There are 10 hidden switches. A switch that is on adds its own fixed numbers to the row, and there is some noise. The rows also spread widely along 15 directions, which tell nothing about the answers.
Known rows, each followed by its switches (1 for on, 0 for off):
[-38 -43   5 -12 -28 -29   4  39 -29  -8 -17   1  -7  -8   0   7 -31  21
  15   6  19  23  -8  53  22 -12  12  24   2] -> 0 1 0 0 0 0 0 0 1 0
[-42 -20  21  19 -31  22 -15  -8 -53   6 -22  18   4  -9  41 -20   2  12
   3   2 -13  15 -12  26  30  19   4  12 -32] -> 1 1 1 0 0 1 0 1 0 0
[ 11  -6  24 -10 -13 -15   8 -13  26   9   8 -13  -3   1 -21 -19  -1  19
  11  -6  31  11   8 -23 -13   2 -38  44  23] -> 1 1 0 0 1 0 0 1 0 1
[ 19 -44   1  -6 -32 -14   9   6 -16  -3  -6  -6 -11 -22   6 -24  -3   9
  26   6 -11  20 -17   0 -15  -7 -19 -19  -2] -> 0 1 0 0 0 0 1 0 0 0
[-12  -6  -5 -15 -11  14  21  -9 -27  25   1 -16  -3 -34  -4 -15   7  13
  -9 -17  -2   6  -3  27  -5 -13  13  31  -3] -> 0 0 0 1 0 0 1 0 1 0
[ -3 -13   9  -1  16 -55  -6  -2   2  -7  27  -8  17  -1 -18  79  -7 -22
 -44 -26  36  22  17   9   2 -34  39   4  67] -> 0 0 1 0 1 0 0 1 0 1
[-41  27   7 -11  20 -19  23 -19  -1  40  21  11 -15 -28  -6  38  -6 -16
 -19  15  37  11 -10  -7   9  -2 -47  40   3] -> 0 0 0 0 0 0 1 0 1 0
[ 44 -24   2  28 -21 -18   3  -1   0   6   3   6   8 -15  -7   5  26  -3
  -2   8  -8  -5 -23  -9  -4 -11   4  10  22] -> 0 0 1 0 0 0 1 0 1 1
[-19 -18 -38 -17  -3 -18  -7   8   3 -13   7  -4   0 -13  -6  31   0 -22
 -22  14  28   8 -18  14  16 -13  -8  24  -4] -> 1 0 1 0 0 0 1 0 1 0
[  2   0 -26 -11   6  20  15 -11  -1  -3  -1 -11  -9  -1 -17  -6  -7 -22
  22 -11   1 -32  11  28  15  10  38  15   5] -> 0 0 0 0 1 0 0 0 1 0
[ 32 -34 -12 -18   0 -33   9  13 -17 -26   0 -20  -7 -24  11  -1  11  17
 -27  33  -3  21 -22   0  -3 -28  10 -21 -12] -> 1 0 1 1 0 0 1 0 0 1
[-15 -45 -19 -12   5   7  41   5  -7 -19  41  17  -1   7 -19  -6  -3  -8
 -11   0  -4  -2 -25   0  -3 -34  -2 -10  30] -> 1 1 0 1 0 0 0 0 0 1
[ 33   1  15 -16  17 -34  -1 -34   2  14 -13 -31  -3  -5  -6  29 -20  -1
   1   1  16   3  11  29  18 -10  15  -2   4] -> 0 1 1 0 1 1 0 0 0 1
[ 15  22 -34  31  12  22  23 -22 -59  45  29 -34   4 -24  16  48  26 -49
 -23   0  11   0  -8  34 -18  13  10   0   4] -> 1 1 1 0 0 1 1 1 1 0
[ 11   3 -23   0  15   3  12  16   5   0   9 -21  -4 -18  -2  38  -7 -22
 -10  10   8  -5 -24  -2  -9 -19   2 -31   3] -> 0 0 1 0 0 0 1 0 0 1
[ -8 -24  -7  15 -36   1 -43  25  19  -4  -9 -36  -1  11 -16  10  15   4
  -7 -48  11  18  21  -1   4   2  14  26  13] -> 0 0 1 0 1 0 1 0 1 0
[-20 -66  -9 -29   0 -12   4 -16 -10  26   2 -17 -14  -1 -29   8 -37 -22
   3 -59 -23  26 -12  17   9 -37 -24 -34   4] -> 1 1 0 0 0 0 0 0 0 1
[-28  -5 -11 -16   4 -58  -5 -65  -6  26  -9  39   8 -20 -25  48 -17 -50
  11 -19  20  -9  -1  29  49   2   3  53  27] -> 0 0 0 0 0 0 1 1 1 1
[  0  10  18   4  -2  -3  11  32  18  14  -9 -11   7 -12  -3  17  -7  38
 -19  20  30  -4 -22  10  16 -24   3  46   2] -> 0 1 1 0 1 0 1 0 1 1
[ 22 -22   5   4 -10 -19   5 -58   3  10  12   1  11   7  -9   7  19  -9
 -15  -7   7  -1   6   9  19  -4  -3  23  31] -> 0 1 0 0 0 1 1 0 1 1
[ 28 -14  10  13 -33  12  27 -35 -10  16  10 -29  10  -3  22 -12  -7   6
   5  -2  17  -4  -2  42  -5   5 -24   1  32] -> 0 0 1 0 0 0 1 0 1 0
[ 24 -20  32  -9 -21 -13   3 -22  26 -25 -11   6 -14  16 -29 -70  22  29
  47   1  -7 -16  31 -26   5  17  12  32  11] -> 0 1 0 0 0 1 0 0 0 1
[-32 -20  13 -29   9 -33 -20 -23   4 -15  -8  27  -6 -12   5  13 -13  -4
  -6  17   1  12  -5  -7  36 -17   0  -8 -19] -> 0 1 1 0 0 1 0 0 0 0
[-17  -8   9 -21 -15  12   9 -31 -10  23   2   3  12 -36   7  -8 -17   8
   5 -18   1  -1  -8  18  -4 -22  -6  12   7] -> 0 1 1 0 0 1 1 1 1 0
[-21  -9  29   0  -1   1  26 -15  11   6  40  -7 -11  11  -7 -17  11   9
 -18 -10  24   7  22 -17  -8  -1 -29  17  35] -> 1 0 1 0 0 0 0 0 1 0
[ 23 -15  24  20 -55  16  -7 -36 -32   6  -7 -34  39 -18  61   3  14  36
 -49  14  24  35 -16  55   0   1 -16  18  11] -> 0 0 1 0 0 1 1 0 0 0
[  0 -10  14 -18 -56 -20  -9 -17 -44 -34 -10  -6  18 -49  61  -7 -24  30
  23  26  31  24   4  56 -22  15  16  -7  14] -> 0 0 1 1 1 1 1 0 0 0
[ 36 -14  26 -10 -17  -8  20 -33  -1  25  17  -3   7 -40 -21 -28  11   7
  16 -13  -9   0  -4 -25 -42 -12 -17   7  25] -> 1 1 0 0 0 0 0 0 1 1
[  0 -15  10 -21 -29  51   3 -75 -32  41 -29 -11  33 -41  28 -40  -3   8
 -14 -19 -25  -2 -31  49  22  -7  -5  21 -36] -> 1 1 1 0 0 0 0 0 0 0
[ 38 -12 -23  26 -19 -19   4 -32   8   3   1 -16  16  18  -8  33   5 -28
   1  -3  27 -14  -3  33  19   8  -5  29  43] -> 0 0 0 0 0 0 1 1 1 1
[ 25 -44  15 -19 -24  -7 -28 -14  33 -15  -9  13  24 -24  -5  -3  -8  21
 -14  -8 -22  12 -31 -22  -6 -57  -4 -19   2] -> 0 1 1 0 0 1 0 0 0 0
[ -6  14  14 -16 -24   0   8 -17 -20 -17  -7 -14  31 -29  45  -5  -7  37
 -19  40  47   1   0  46   9   5  11  37   4] -> 1 1 1 0 0 1 1 1 1 1

New rows. What belongs after each?
[-18 -11 -25   9 -11  22  23  -2 -30  20  10  -4  -5 -13   4   0   2 -25
  12   0   3 -11 -18  28   7   8  -5  10  -5] -> 1 1 1 0 0 0 1 0 1 0
[ 27  21   2 -21   4 -35 -10  -8  18  -5 -19 -18   0 -41   2  30 -32  -4
  26   7  19 -13  10  -4 -12  -7  12 -23   8] -> 0 0 0 0 0 0 1 1 1 1
[ 35 -31 -12   1 -31 -18 -13 -28 -10  19 -25 -35   4  -8 -18  -6  10 -10
  20 -32  -8  -2  11  38  13   1  26  23   4] -> 0 1 1 0 0 0 1 0 1 0
[-31 -23  28 -10  -7  -3  25 -46 -27  23  19 -15   1  -2  10   2 -22  -1
  -3 -45   4  12  21  33   9 -12   6 -25  39] -> 0 1 1 1 0 0 1 0 0 1
[  6   6 -16  -2 -37  -4 -20 -16 -17  31 -30 -68  -7 -18   1  15 -31 -22
  51 -41  30   4  25  65 -12  35 -14   7  -5] -> 1 0 1 0 0 0 1 0 1 0
[ 26 -25 -33  17 -25  15  -9  -4  -5 -11  -2 -37   3   9   4   2  12 -20
  -1 -14   1  -9   2  26   5   8  11 -10   5] -> 1 0 1 0 0 0 1 0 1 0
[-26 -15  -5  17 -20   7   1  15 -45  -5 -15 -21 -26   4  48 -10 -11   1
  23  20   4  12  11  24  25  41  -6 -28 -29] -> 0 1 0 0 0 0 1 1 1 0
[ 18 -15 -37  26  -5  14  20  11 -30   9  22 -20   7  -9   7  34  25 -30
 -34  15  11   8 -37  25  -6  -7  -4   4   7] -> 1 0 1 0 0 0 1 0 0 0
[  9 -12   3 -14  -7 -24  33 -41  20  10  39  -5  16  -6 -11  22 -11 -13
  -7  -2  39  -5   2  20  -8 -22 -20  13  62] -> 0 1 1 0 0 0 1 0 1 0
[-23 -24  60  28 -32   2   1 -11 -22  49 -42   8   5   7  17 -25   0  46
  -9 -20 -10  14 -16  31  59  -8 -14  57 -13] -> 0 1 1 0 0 0 1 1 0 0
[ -2 -12 -11   5  -9 -38  14  12 -32  17  -8   2  -5 -23   4  31   1  -8
   1  37  23  12 -27  38  22  -1  -2  35  -9] -> 0 1 1 0 0 0 1 0 1 0
[ 43   7  18  19  -3  -7  28 -14   2  32  13 -25   5 -12 -12   9   7   0
   8 -15   9 -15   9   5 -17 -14  12   7  40] -> 0 1 1 0 0 0 1 1 1 0
[ -8  -6  26  11 -12  -5   7  -9   0   2  17  35   6 -20  -7   5 -12  -6
  35  -9  -5 -19  -1  -7 -14 -13  16 -12  35] -> 0 1 1 0 0 1 0 0 1 0
[ -4 -23  -2 -19 -15  -5   8 -51   4  25  -4  10  15 -20  -8   1 -13 -13
   4 -19  -2 -12 -15  28  24 -22  -5  23  12] -> 0 1 1 0 0 0 1 0 1 0
[ 23   7  35   3 -43  25  -3  13  19  10 -41 -35  33 -19  22   0 -48  52
  14  -1  25  -9 -26  58  -4 -24  -7  13   5] -> 0 0 1 0 0 0 0 0 0 0
[-16 -22 -19  -6  11  -3   9   5 -31  23   4 -36 -24  -5 -16  18   6 -12
 -21 -38 -11  17  14  25  11 -16  26  -4  -4] -> 0 0 0 1 0 0 1 0 1 0
[ 17 -49 -21  11 -34  -1  -3   3  12   4   2  -8   1  13 -17  -6   4   0
   0 -26   0   9 -15   9   8 -14 -23  34  25] -> 0 0 0 0 1 0 1 1 1 0
[ 31 -26  -9 -18 -10 -43  -6   2  13 -38 -18 -27  -6   8  -9  -2   3   7
   3  13  22   1  18  22  27   2  36  19  14] -> 0 0 1 0 1 0 1 0 0 1
[ 23 -17 -14  19  -1 -10   4  39  -2 -15 -10 -27 -28  28  -8   4  -3   0
  30  30  14   1  -6  13   8  14 -14  -4 -19] -> 1 1 0 0 0 1 0 0 0 0
[-33 -16  -9  -4 -24  -3   7  17  -8 -19  26  11  10 -16   7  17 -23  -3
  16 -10  24  -3  -4  18 -13 -14  17  -5  37] -> 1 1 1 1 1 0 1 0 1 0
[ 39 -29  -9  -1 -41  -4 -20 -19  -7  -7 -38 -13  31 -24  24   0  -8  27
  -6  10  -8   0 -32  33  20 -23  15   6 -12] -> 0 1 0 1 0 0 1 1 1 1
[ 28 -41   0  20  -2 -65 -19  50  29  -7 -24 -12  -9  31 -41  51  -4   1
  -3  -5  11   8 -10  11  40 -41  24  14  17] -> 0 1 1 0 0 0 1 0 0 0
[ 39 -26 -20  -1 -34 -25 -15 -18  39  -2 -22 -49  -9  29  -7  -7 -17   1
  35  13  36  -1  -4  23  22  21 -65  20  -9] -> 1 1 1 0 0 0 1 0 1 1
[-13  -2 -24 -22  -4   5  -1 -41   4  14  22 -28  -8 -15  -8   2  21 -26
 -14 -14  18  14  19 -15  -9  13 -21  12   1] -> 0 1 0 0 0 0 1 0 1 0
[-30  -4  18  -4 -31  30 -27 -15  -9  28  -3 -31  36 -33  29  30 -29  11
 -32 -44  16  25  -6  22 -16 -26 -12 -14   7] -> 1 1 1 0 0 0 0 1 1 0
[ 29   9   7 -11   3   8  -7 -75  22  15   7  12   4 -18  -7 -19  29 -12
 -11  -9 -12 -13   2 -36   5   0 -15  24   1] -> 1 0 0 0 1 1 1 0 0 0
[ 24 -13 -30 -25   7 -38  15 -42   5   4   3  23  26 -26 -40  36 -15 -45
  14 -14  14 -27 -18  28  12 -28  35  38  44] -> 1 1 0 0 1 0 1 1 0 1
[ 38 -33  -8   9 -34 -44 -21  -4 -17 -10 -32 -16   4 -12  -1   6  -1  -4
  26   6   5   8  -2  33  12  12  16  15   2] -> 0 0 1 0 0 0 0 1 1 1
[ 20 -26  11  13 -22  -9   4   2 -28  15  20  -4   9 -33  11  15  12   7
 -13   9  -1  27 -22   5 -32 -21  -9  -9  13] -> 0 1 1 0 0 1 0 0 1 0
[ -5  -6  -9   7  18   5  35  13 -17 -14   4  24 -28   4   0 -28   2  -7
  32  40  -7 -24 -20  -6  17  14  -8   5 -18] -> 1 0 1 0 0 1 0 1 0 1
[ 10   0 -23  30  -1  -5  22 -12 -30   6  18 -10   0  10  12  32   2 -38
   3   2  24 -17   5  42  17  20  16  10  33] -> 1 0 1 0 1 0 1 1 1 0
[  6  14  48  28  22 -33  21  38   9  -6  10  20 -17   6  -2  23 -13  17
  16  13  11 -17   8 -21   3 -22  17 -20  35] -> 1 0 1 0 0 1 1 1 0 0
[  3  13 -33 -29  13  27  27 -18  11  23  -2 -27  18 -24 -21  19 -31 -20
  -3 -30  16 -38 -11  53   5 -36  25  24  16] -> 1 0 1 0 0 0 1 1 1 0
[ -3  14  -8  -6  13 -11   3 -54 -15  28  18  16  22 -37  15  53  -7 -37
 -34   6  19   0 -22  14  11 -11 -10  18  14] -> 1 0 1 0 1 0 0 1 1 0
[ -8 -12 -14  -3 -10 -27   6 -27 -10  -7  17 -10 -15  10 -16   9  -3 -23
  26 -15  27   5  20  21  -2  19 -13  15  29] -> 1 0 0 1 0 1 1 0 0 1
[ 26  10 -22   2   0  27  15 -30   6  22   7 -45   6  -4   2   8  -3 -21
   6 -16  10 -21   8  19  -5   0   2  -9  11] -> 0 1 1 0 0 0 1 1 1 0
[ 25  -7   5  16   1   4  24   5  -4   4 -16  -8  12   1  14  17 -22  18
  -6   6  -1 -22 -29  44  28 -37  26  -6  14] -> 0 0 1 1 0 0 1 1 0 0
[ 37  -1 -12   8  48   0  37 -12  20  25  40 -18 -21   3 -24  18  30 -24
 -40  -4 -13 -12  -2 -43  -3 -35  -4 -20  19] -> 0 0 1 0 0 0 1 1 1 0
[ 27 -33   1 -22 -19 -51 -12 -43  -4  24   8  -8   2 -47   7  42 -32 -21
   2 -21   3  34 -12   4 -25 -24 -39 -38  26] -> 0 0 0 0 1 0 1 0 1 0
[  7 -34  -8  39   4   3  30  46 -18 -18  39 -22 -20  37   7  17   7 -10
  -8  15   9   2   0   6  -2  -3   2 -47  26] -> 1 1 1 0 0 0 0 0 1 0
[-10  -7  15   9 -22  19  -3 -27 -21  11  -4 -12   1 -17  20 -14  -2   6
  10 -31 -15  -7  15  12   4   7  21 -21   7] -> 0 0 1 1 0 0 1 0 1 1
[ 15 -20  25  -5  -8 -62 -18 -34 -21  11 -14  18  20 -29  -2  33  11   1
 -26   0   6  17   4  20  32 -19  46  43  21] -> 0 1 1 0 1 0 0 1 1 0
[ -9   6  -3 -14  21 -35 -14  24  25 -16   3   3 -16  -7 -13  32  -7   9
  -4  22  17  -3  -3 -23  13 -31   6  -5 -14] -> 1 1 1 1 0 1 1 0 1 0
[ 20  14   7  18   8 -12  19  14  -1  20  -8  -7 -35   5 -21 -27  28  12
  28  33  10  -9   2 -11   9  24 -21  61 -22] -> 0 0 1 0 0 1 0 1 1 0
[ 11   7 -11 -11  -5   8 -29 -35  16 -16 -12 -33  24  -4  18  26 -12 -11
 -12 -12  19  -8  12  13  12  -5  17 -22   1] -> 1 1 1 0 0 1 1 1 0 1
[-43  -3   2 -25 -28  18 -20 -10  24   9  -9  -6  -2 -20  -2 -10 -39   6
  32 -35  16  -2   1   8  -8  -6 -41  11  -6] -> 1 0 1 0 0 1 1 0 1 0
[-41 -21  18 -13 -27  16  38  -4 -35  26  31   1  -2 -35  16  -5 -44  12
  27 -24  15  18  -6  30 -37  -8 -32 -11  37] -> 0 1 0 0 1 1 1 0 1 1
[  7 -50   7 -45 -13 -54 -19 -45  12   7  -7 -23   5  -9 -18  -1  13  11
 -48 -22  15  44   8  11  30 -31  -9  48   3] -> 1 1 1 0 1 0 1 0 0 0
[ 23 -12  -1 -19   9 -71 -15 -46  13 -20   6 -34 -12  10   9  30  11 -14
 -35  26  40  22  32   0  34  13 -15  -2   7] -> 1 0 1 0 0 0 1 0 1 1
[-21   6 -18  20   1  11  15   4 -41   2  25 -28 -27   2  10   0  27 -22
   4 -15   7   1  35   5  -6  32  27  -7  11] -> 0 0 1 1 0 0 1 1 1 0
[  1 -40  16   4 -26 -65 -23   1  -5  14  -8 -27 -27   6 -17  10   2   8
  16 -25  10  39  23   2  10  -2 -18   9   8] -> 0 1 1 1 0 0 1 0 1 0
[ -4  -7  17  33 -30   3  -2  52  -8 -12  -4 -18 -12  11   6  -8   8  38
  18  -1  14   1  15   6   0   9  28  17  14] -> 0 1 0 1 1 0 1 0 1 0
[ 40 -23 -13   5   8  20  13  15  32 -18 -14 -22  -6  26  -9 -13  -5  18
  -4  13 -18 -26 -27   8  29 -36  11 -19 -14] -> 0 0 1 1 0 0 0 0 0 0
[ -5 -15 -10  -6  -6   5  28  -6 -28  11  -4  34   8 -34  -3 -14   6  -1
  12  23  -9 -12 -44  16  12 -16   7  39  -8] -> 0 1 1 0 0 1 1 1 0 1
[ -9  -9  23   9  -2  -5   1 -42  -5  30   8  -7   9   1  16  25  -1   3
 -47 -26   8  16   6  10  30 -14 -11  18  25] -> 0 0 0 0 1 0 1 1 1 0
[-39   8 -11  -1  14 -36 -27  27 -33 -10 -14   1 -33 -27  20  43   3 -11
 -11  22   2  20   8 -12  25  10  27 -23 -40] -> 0 0 0 1 0 0 1 0 1 0
[ 59  -6 -13 -17   0  -8  24   4  39 -14  -8 -40  -7   2 -13 -26  -2  17
   9  25  21 -16 -11   0  -5 -16 -24  16   0] -> 1 0 1 0 0 0 1 1 0 0
[-25   0   0  14  -2  18 -12  66   0   9 -30  12   5  -9  -5  42 -53  19
  21  -7   3 -18 -37  32  19 -37  19   9 -14] -> 1 1 0 0 1 1 0 1 1 0
[-43 -16   4 -51   7 -24   8 -32   9   9  11  27   6 -34 -22  15 -28 -11
  -2 -28  10  -2   5   7  16 -35  19  22  27] -> 0 1 0 0 1 0 1 0 1 0
[  19  -28    2  -23  -14    7   -4 -108    1   31   -6   11   31  -35
   16    5  -30  -34   -3  -44  -29  -21  -19   26   21  -24  -12  -36
   16] -> 1 0 1 0 0 0 1 0 1 1
[  2  -1  -2  44 -10 -35 -19  15 -52  13 -23  10 -18 -13  11  23  29 -21
  24  16  -9   7  -8   0  24  28  26   8 -26] -> 1 1 1 1 0 0 1 1 0 0
[ 11   1   6   3  -9  -3  -8 -30  -4  40 -31 -13  18 -12  -5  27 -14  14
  -8 -18   5   1 -25  36  26 -27  -5  39  -7] -> 0 1 0 1 0 1 1 1 0 1
